There are 7 hidden switches. A switch that is on adds its own fixed numbers to the row, and there is some noise. The rows also spread widely along 10 directions, which tell nothing about the answers.
Some rows, each with its switches (1 for on, 0 for off) after it:
[ 11  -5  38 -21 -36 -18   5  -2 -28 -50  11  -5 -35 -12   8  -8  -6  16
 -37  11  -7 -18 -48 -28  21] | 1 0 1 1 0 1 0
[-34 -17   1 -14   5 -21  -4  20 -39  15 -35   0  13   3  12  25 -18   3
  18   4  -3  25 -17  35   2] | 0 0 1 1 1 0 1
[ -6   5  10  -2 -13 -25 -16  21 -20 -17 -10 -44   1   9  25  25 -12  13
  13  26 -20  16 -16  15 -33] | 1 0 0 0 1 0 1
[ -2  -2  41 -23 -23 -10  21  -1  19 -26   6 -13 -20 -12  -1  18 -46  16
 -29   4   2  13 -37   1   6] | 0 0 0 1 0 0 1
[-11  -6   0   4 -12 -19 -19  14 -22  -7 -13  -8  -5  13  -5  17  14  10
  -2  10 -23  -2   0  -2 -12] | 0 0 0 0 0 0 0
[ -42  -61   31  -35  -38  -52   20   11   20  -51   -9   -3  -15   18
    9    1  -53  -27  -49    3   24   31 -115   28   85] | 0 0 1 0 0 0 0
[ -7 -13  19 -20 -23  -6 -13   3  -7 -26  -2 -14 -20  -7   8  28  13  20
  12 -12 -21 -10   5   9 -12] | 0 0 1 1 0 1 1
[ -9 -23  17 -22 -33 -19 -14  13 -16 -28  -9  14 -18  22  10   3  13   6
  -7  16 -17 -20 -30   2  22] | 0 1 0 1 1 1 0
[ 16 -17  -6  -8 -53 -34  -7 -25   7   2   6   9   2   9 -17   2 -20 -32
 -10  33  -4  12   0 -16  17] | 0 0 0 0 0 0 1
[-12  -1  19 -14  -3  20 -10   9 -22 -27   8 -25 -17 -15  -7  -8  15  44
 -11 -34  13 -31  -7  -4  24] | 1 0 1 0 1 0 0
[  3   7  32 -23 -16  -2 -19  29 -82 -21 -10   5 -31 -19   4   2  18  36
   3  -6 -14 -14   2 -26 -29] | 1 1 1 1 1 1 0
[-38 -12  13   2  -9  15   8  -6  41  32 -35 -26  33  10 -12  22 -24 -20
 -15 -11   6  40 -11  29  46] | 0 1 0 0 0 0 0
[-24 -36  10  11  -5 -20 -14  15  11   2 -42 -14  -4  13   2  48 -18  22
   7  -4 -13  24   7  27 -20] | 0 0 0 0 0 0 0
[-20  -1 -20   0  18  14  -3  26 -44   4 -23  22   1   9  15   7  37  25
  -8 -13 -33 -21  -8  20  25] | 0 0 0 1 1 0 0
[-29  30 -11 -14  25   2   2  26 -30 -11  10 -32  23 -20  13  -3  13  -9
  -2 -10   7  18  -6  -4  -7] | 0 0 0 0 0 0 1
[-23   9  14 -12   1 -16  -1  13 -24 -11  -5   0  -7 -10  -6   3  -3  10
 -14   2  -2   7  -9 -13   1] | 0 0 0 1 0 0 0
[-35  -5   5 -32 -32 -35  -9   0  -3 -11  11   5  -1  -2 -16 -12  -2 -33
  -4   7   2  19 -17  -8  25] | 0 0 0 1 0 0 0
[ 19 -37  34   3 -17 -27   3  11 -30 -47 -17  -1 -32  -3  22   7 -40  41
 -31   9  33  -3 -20 -29  -7] | 1 0 0 0 1 1 0
[-44  19  19 -11  12 -14  -4  18 -23 -29   6 -31  32   4 -16 -44   9  18
 -20  24  39 -30 -48 -24  50] | 0 0 0 1 0 0 0
[  5  -7  66 -54 -66  -7  11  12  -8  -3   9  25 -59 -17 -46   9 -47   7
 -39  -9 -32  17 -51  -2  17] | 0 1 0 1 1 0 0
[  0   9   1 -13  -2   1  10   8 -31 -20   4  20 -23   0  18   0   2   8
 -30  -6 -20 -12 -26  -9  13] | 0 0 0 1 1 0 0
[-29 -23  -2  -8   9 -11  -9  21 -40  -5 -25   9  -6  -8   1  21   6   7
  -1 -27  -2  20  -2   9   4] | 0 0 1 0 0 0 0
[-18 -26  19 -23 -39 -32 -10  29 -31 -27 -20  15 -35  20   4  30   2  13
 -19  14 -65  -2 -74  34  22] | 0 0 1 1 0 0 0

New rows, each followed by its switches (1 for on, 0 for off):
[-24 -10  14  -1  -8 -28 -10   6 -13  -1 -23  -1   8   9 -11   9 -12  11
  -7  23   1   4  -9  -5   5] | 0 0 0 1 0 0 0
[-11   8  -6 -33  -9  17 -11   4 -38 -12  18  15 -14 -16  -5  -9  34  12
  11 -30 -17 -28   9   4  18] | 0 0 1 1 1 0 1
[-26 -19  19   3  -1 -23  -9  11 -26  -8 -25 -10  23   6  -9  -6  -5  27
  -4  18  32  -9  -9 -15  21] | 0 0 0 1 0 1 0
[-11  22   5 -33 -25 -14  -6  14 -22  -8  16 -10  -8   2   7  11   9 -11
   3  18 -49   2 -26  14  -3] | 0 0 0 1 1 0 1
[-21 -20  -2  10  21   3   0  26  -7   0 -43 -14 -10  -5  44  59 -20  16
   5 -35 -21  43  12  40 -27] | 1 0 0 0 1 0 0
[-25  11  12 -16  18  -2  11  29 -41 -24   1   1  -3 -13   0 -14   7  24
 -36  -9   7 -11 -45  -8  29] | 0 0 0 1 0 0 0
[-19   0  43 -47 -25  17 -11  22 -37  -5  19 -10 -19 -21 -51 -21  11  48
  -3 -27 -10 -42 -28  11  41] | 0 0 1 1 1 0 1
[-16 -37   8   0   9 -26   3  37 -48   1 -43  24  -7   0   8  32 -26  31
  -7   2  -9  25 -27  29  -5] | 0 0 0 1 0 0 1
[ 19  -3 -26  -6  -3  -2   0   8 -31 -77   7  38 -61  20  60  26  48  14
 -29  -6 -67 -45 -40  -1   4] | 0 0 1 1 0 0 0
[  1 -16  67 -30 -44  -8  19   1 -14  -1  -7 -14 -24 -19 -34   2 -70  38
 -28   1  13  10 -53   4  27] | 1 0 1 1 1 0 1
[-16  -3  -2   2  19 -18   6  20  -3 -20 -35 -12 -18   5  65  70 -24  15
  17  -2 -39  35   0  41 -60] | 0 0 0 1 1 0 1
[-10   4   8   1 -11   8  13 -10  -5   5 -17 -10  18  24   3  -4 -15 -10
 -30  13   9  -2 -42  -1  54] | 0 1 1 0 1 0 0
[-11 -14   3 -14  -7 -22   0  23 -34 -24 -16  24 -30   7  18  21  -4  15
 -13  -1 -30  -1 -28  11  -2] | 0 0 0 1 1 0 0
[  2  -3   7 -11 -25 -38 -10   6 -68  -2   8  31  -1 -11 -44 -44 -12  -5
 -31  22  38  -6  -8 -62  24] | 0 0 0 0 0 0 0
[-19 -20   5  -9 -16 -24  -1   8 -30  11 -22  21   4  12 -12  -5 -18   3
 -11  14  -1  -1 -27   2  34] | 0 0 0 1 1 0 0
[ -5  34   8  -4 -10  -1  -4  -6 -28  25 -12 -22  13   0  -1  24  -4   3
  17  21 -28   0   8   6 -20] | 0 0 1 1 1 0 1
[  0  16  38 -11 -18   7   4 -10 -14  -6 -13  -4 -18   2  -8  14 -18  20
 -15   7  -7 -12 -16 -13   1] | 0 1 1 1 1 0 0
[ -9  -3  22  -9  -6  -7   5  16 -28  -7 -26  15 -21   7  13  25 -24  14
 -16   5 -14  11 -22  -1 -13] | 0 1 0 1 1 0 0
[-19 -35 -14  -3  -9  26 -18   5  12   1 -32  31 -13  25   9  26  40  22
   8 -28 -43 -28  11  45  34] | 0 1 0 1 1 0 0
[-36  18  15   5  18  16  -1   6 -17  52 -45 -14  21 -21 -16  44 -20   7
  18 -25  -7  43  34  19 -21] | 0 0 1 1 0 0 0
[ -9  17  21 -15 -17  -8 -14   1 -31 -13  -6  -3 -14  10  -3   5   9  11
   4  19 -19 -21 -12 -14  -7] | 0 1 1 1 1 0 0
[-33 -11  -5 -24  14 -21  11   7 -38 -19 -14  29   0  -9  28  -7 -13 -18
 -14 -18  27  20 -24  -5  29] | 0 0 1 1 1 0 0
[-12  -8  22  -4   2  29   4  -6  21  13  -6 -30  18 -12 -25   2 -18  35
  -2 -31  33 -13  22  11  26] | 0 0 0 0 1 0 1
[-14   9  24  -5   6  -5  13  25 -71  -9 -21  19 -11  -6  -7  -7  -9  22
 -35   8   7   0 -50 -22  19] | 0 1 1 1 0 0 0
[-40 -15  10 -24  -9 -29  -6  13  26 -46   3 -34   3  16  30  20  -2  -3
   7  10  -9   4 -43  33  13] | 0 0 0 1 0 0 1
[ -6 -10   9   1   1  -9   1  -5 -22 -12 -28  12 -13  10  17  21 -11  22
  -5  -1  -4 -10  -5   1   3] | 0 0 1 1 1 0 0
[ -3  -5 -19  -8 -12   1  -7  -4 -10 -14   0   6  -2   5  24   1  15   3
   9  -4 -19 -12   9  14  14] | 1 0 0 1 1 0 1
[-16   9  38 -34 -25  13   2 -12   6  -7  19 -23  -3 -14 -31 -14  -7  27
  -2 -15  14 -30 -13   0  36] | 0 0 1 1 1 0 1
[ 13  10   8 -35 -13 -23   0  30 -75 -46  20  29 -53 -31  25  -3  -8  14
 -16  -8 -17   8 -13 -25 -34] | 1 0 0 1 1 0 1
[-17  23  38 -18  -6  22  -5  21 -34  15 -18  -9 -19 -27 -13  23 -14  25
   5 -19 -18  24  15   2 -31] | 1 1 0 1 1 0 0
[ 25 -14 -20  -1 -10   0   3  -9 -42 -29  12  40 -23  -7   7  -7  14  10
 -25 -19   5 -25   6 -28  19] | 0 0 1 0 0 0 1
[-18 -17 -37  13  18 -20 -18   6 -13 -43 -15  16  -1  29  49  11  41  10
   2   7 -12 -29   0   1   7] | 0 0 0 1 0 0 0
[  3  19  25   0 -13  11   9   2 -50  49 -27  -4  17 -22 -28  -7 -28  12
 -18   9   1  24   7 -20  10] | 1 0 0 1 1 1 0
[-24 -35  14 -12  12 -21  -6  27 -60 -33 -34  34 -26   5  21  10  -8  34
  -1 -11  23 -11 -22  -3   1] | 0 1 1 1 1 0 0
[-35  10  -9 -20   2   6 -18   3 -11 -15  11 -21  12   0   5 -10  37 -10
   9 -22   4 -18   2   4  32] | 0 0 1 0 1 0 0
[-15  10  -8   8  15   3  14 -14  -8 -11 -23  -3   0  -2  51  22 -19  -8
  -8  -9   6  21  -2   3   1] | 1 0 1 1 1 0 0
[ 22  25  35   0  -4   9  20  -2 -37 -38 -13  -2 -44  -8  33  17 -30  32
 -38   9  -5  -7 -30 -30 -21] | 1 1 1 1 1 0 0
[  9   6 -11 -17 -11 -15  -5   7 -67 -17  13  20   7  -4   4 -38  20   5
 -10  19  12 -32  -4 -40  17] | 0 0 0 1 1 1 1
[-25  -9  32  -9   4  -2   4  14 -50   3 -34   2  12  -7 -11  -5 -13  23
 -15   1  32   7 -22 -15  21] | 0 1 1 1 0 1 0
[-31  39  -5   1  11  22 -16 -13   4  32 -19 -26  21 -10   0  40  29 -10
  31 -15 -36  15  54  14 -30] | 0 0 1 1 0 0 0
[  4   2  -7  -5 -25 -29 -11 -14 -24   4   1   8   0   7 -10 -10  -6 -19
  -7  19   9   0  16 -30   2] | 0 0 0 0 1 0 0
[-20 -18  -2 -10 -24 -32  -5  -6 -14   2  -9  24   8   7 -19 -15  -9 -17
 -14  18   9   5 -13 -15  36] | 0 0 0 1 0 0 0
[-33 -34  20 -23 -12 -28 -12  29   1 -41  -7 -13 -20  12  15  19  -9  16
  -3 -12  -4   6 -36  25  10] | 0 0 0 0 1 0 0
[-15  31  28 -23  -8   5   3   5 -24 -18   7  -9 -12 -24   5 -12 -14   1
 -13  -7  15  13  -1 -26  -7] | 1 1 0 1 1 0 0
[ -7  -8 -29 -39 -20   0 -12  32 -63 -30  24  16 -10   5  24 -21  68 -20
  -8  -9 -55 -31 -52  19  57] | 0 0 1 0 1 1 1
[  0   7 -29  10  40 -22  -2  26 -59 -44 -32  26 -26   1  84  57  13   6
  13   8 -29  26  20  -6 -88] | 0 1 0 1 0 0 1
[-13 -12   6  -8 -18  -4  -6   7 -19 -18 -21   3  -5   1  20   8  13  -7
  -8   4 -14  15  -9  -1  12] | 1 1 0 1 0 1 0
[-16 -43  15 -23 -14 -22  -4  20  -8 -50   2   2 -17   3   6  -4  -5  18
 -12 -10  33  -6 -26   1  21] | 0 1 0 0 0 0 1
[-15  -2  23 -23 -34 -16  12 -17  22 -36   0  -1 -16  16  13   4 -19 -21
 -29  12   1   2 -54  -5  40] | 0 1 1 1 0 0 0
[ 26  -4   8 -12  -8   7  -2   3 -51 -42   3  45 -64 -18   6  20  20  41
 -22 -28 -32 -34  11 -27 -22] | 0 0 1 1 0 0 0
[-15 -24   4 -20 -15 -31   1   3  -4 -58 -13   4 -25  19  63  28  -4 -12
  -2   7 -17   0 -38  10   6] | 0 0 1 1 1 1 0
[-43 -19   0  -6 -10 -31 -16  11 -28  25 -30 -12  33  15 -11   4 -12 -19
  10  13   8  24 -23  21  31] | 0 0 1 0 1 0 0
[  7  -9  20 -13 -46 -31 -18 -28   2 -22   8 -13  -2   8  -7   3   3   4
  13  29   7 -24  18 -27  -1] | 0 0 1 1 0 1 1
[-38  -9   4 -27  -7   7   1  14  -2  -9  -5  -1  -1 -11   5  -9   6   0
 -11 -31  -1   8 -23  27  52] | 1 0 0 1 1 0 0
[-15  49  -9 -10   6 -12   9  13 -64  31 -14  -4  17 -16  12  23  -6 -38
  -1  24 -37  49 -17  -1 -26] | 0 0 1 1 0 0 1
[ 27  -5  -9  29   3 -41   9   9 -22 -56 -25   3 -33  28  62  45 -21  12
 -38  45 -28   5 -41 -17 -40] | 0 0 0 0 0 0 0
[-30 -25 -34   7  39 -13 -10  20 -44 -41 -21  19   2   7  44   6  33  11
  -3 -26  22  -9  -6   0  16] | 0 0 1 0 0 0 0
[ -6  54 -20   1 -11  16  -8 -16  -5  33   2 -22  37  14   7   0  29 -34
  15  31 -34  -4  16  -2   6] | 0 1 0 1 1 0 1
[  4 -28 -18  14 -11 -43  24   6 -52  10 -45  54  -3  31  27  12 -46 -14
 -45  44 -11  24 -58  -1  35] | 0 0 0 1 1 0 0
[ 20  -8  42   0 -24  -1  12  -4 -16   9 -26   0 -13   0  -6  17 -48  13
 -31   9  14  22  -2 -27  -9] | 0 1 0 0 1 1 0
[ -6  41  26 -26  16  37  31  -6  17 -45  30 -42 -18 -20  38   7 -16   0
 -31 -37  21   2 -28  -9   8] | 0 1 1 0 1 0 1
[ -2  -6   6 -22 -31 -20  13 -19  14 -27  12  23 -23   6  13  -6 -24 -23
 -25   5  -1   3 -25 -12  32] | 0 0 0 1 1 0 0
[  0  -3 -12   3 -16 -28 -11 -13 -23 -20   2   4   4  -4   6 -17  -6 -18
 -15  14  27  11  12 -40  10] | 1 0 0 0 0 0 0
[  9 -29   1 -13 -28 -56  -5   1 -44 -42   7  33 -17  19   2 -32 -18  -6
 -31  31  31 -15 -36 -45  32] | 0 0 0 0 1 0 0
[ 25 -22  -7  -2 -42   6  -2 -17  -3   4   3  41 -29   5 -26  -2  11   2
 -39 -13 -28 -20   4 -15  42] | 0 0 0 0 0 0 0
[-14 -24  -8  -9 -48 -37 -29 -23  10 -14  -8   3   2  32  -2   7  11 -41
  11  28  -9   2   0  -7  19] | 0 1 1 0 0 0 0
[-31 -36 -25 -11 -32 -92 -24  10 -84  26 -29  49  37  11 -20 -24 -24 -49
  17  64  27  45  -9 -19  14] | 0 0 0 1 0 0 1
[-20 -37  -6  -6  -9 -38 -19  -9  13 -62 -14 -22  11  39  59  16  13  12
  27  27  18 -35 -16  15  15] | 0 0 1 1 1 1 1
[-18  22  12  -8  16   7   1  20 -29 -22  -3 -30 -11 -13  13  24   8  13
 -16 -21 -14   9 -21   1 -11] | 0 0 1 0 0 0 0
[-38 -34   2 -12   7 -18  -2  13 -17  21 -30  13  10 -12  -7  11 -29  -4
   5 -34  35  41  22  11  11] | 0 0 0 0 1 0 0
[-12 -15  18  -7 -30 -20 -17  14 -27   8 -15 -23   8   4  -4   0  -8   3
  -6  15  -2  13 -16   1  16] | 1 0 0 0 1 1 0
[-20   6  10 -20 -10 -19  -4   8 -31   8  -2  -5  12  -8 -13  -5 -17   4
  11  13   9   3   2  -4   2] | 0 0 0 1 1 0 1
[-29  -5   3 -22  -2  -2 -30  24 -53  -8  -8   9 -12  -3 -14   5  38  33
  21 -18 -25 -30   8  13   4] | 0 0 1 1 1 0 0
[  2   8  23  -4 -20  -2   2   5 -36  33 -13  -4  11   1 -37  -2 -21  31
  -6  24  -8 -14  -7  -3  14] | 0 0 0 1 1 0 1
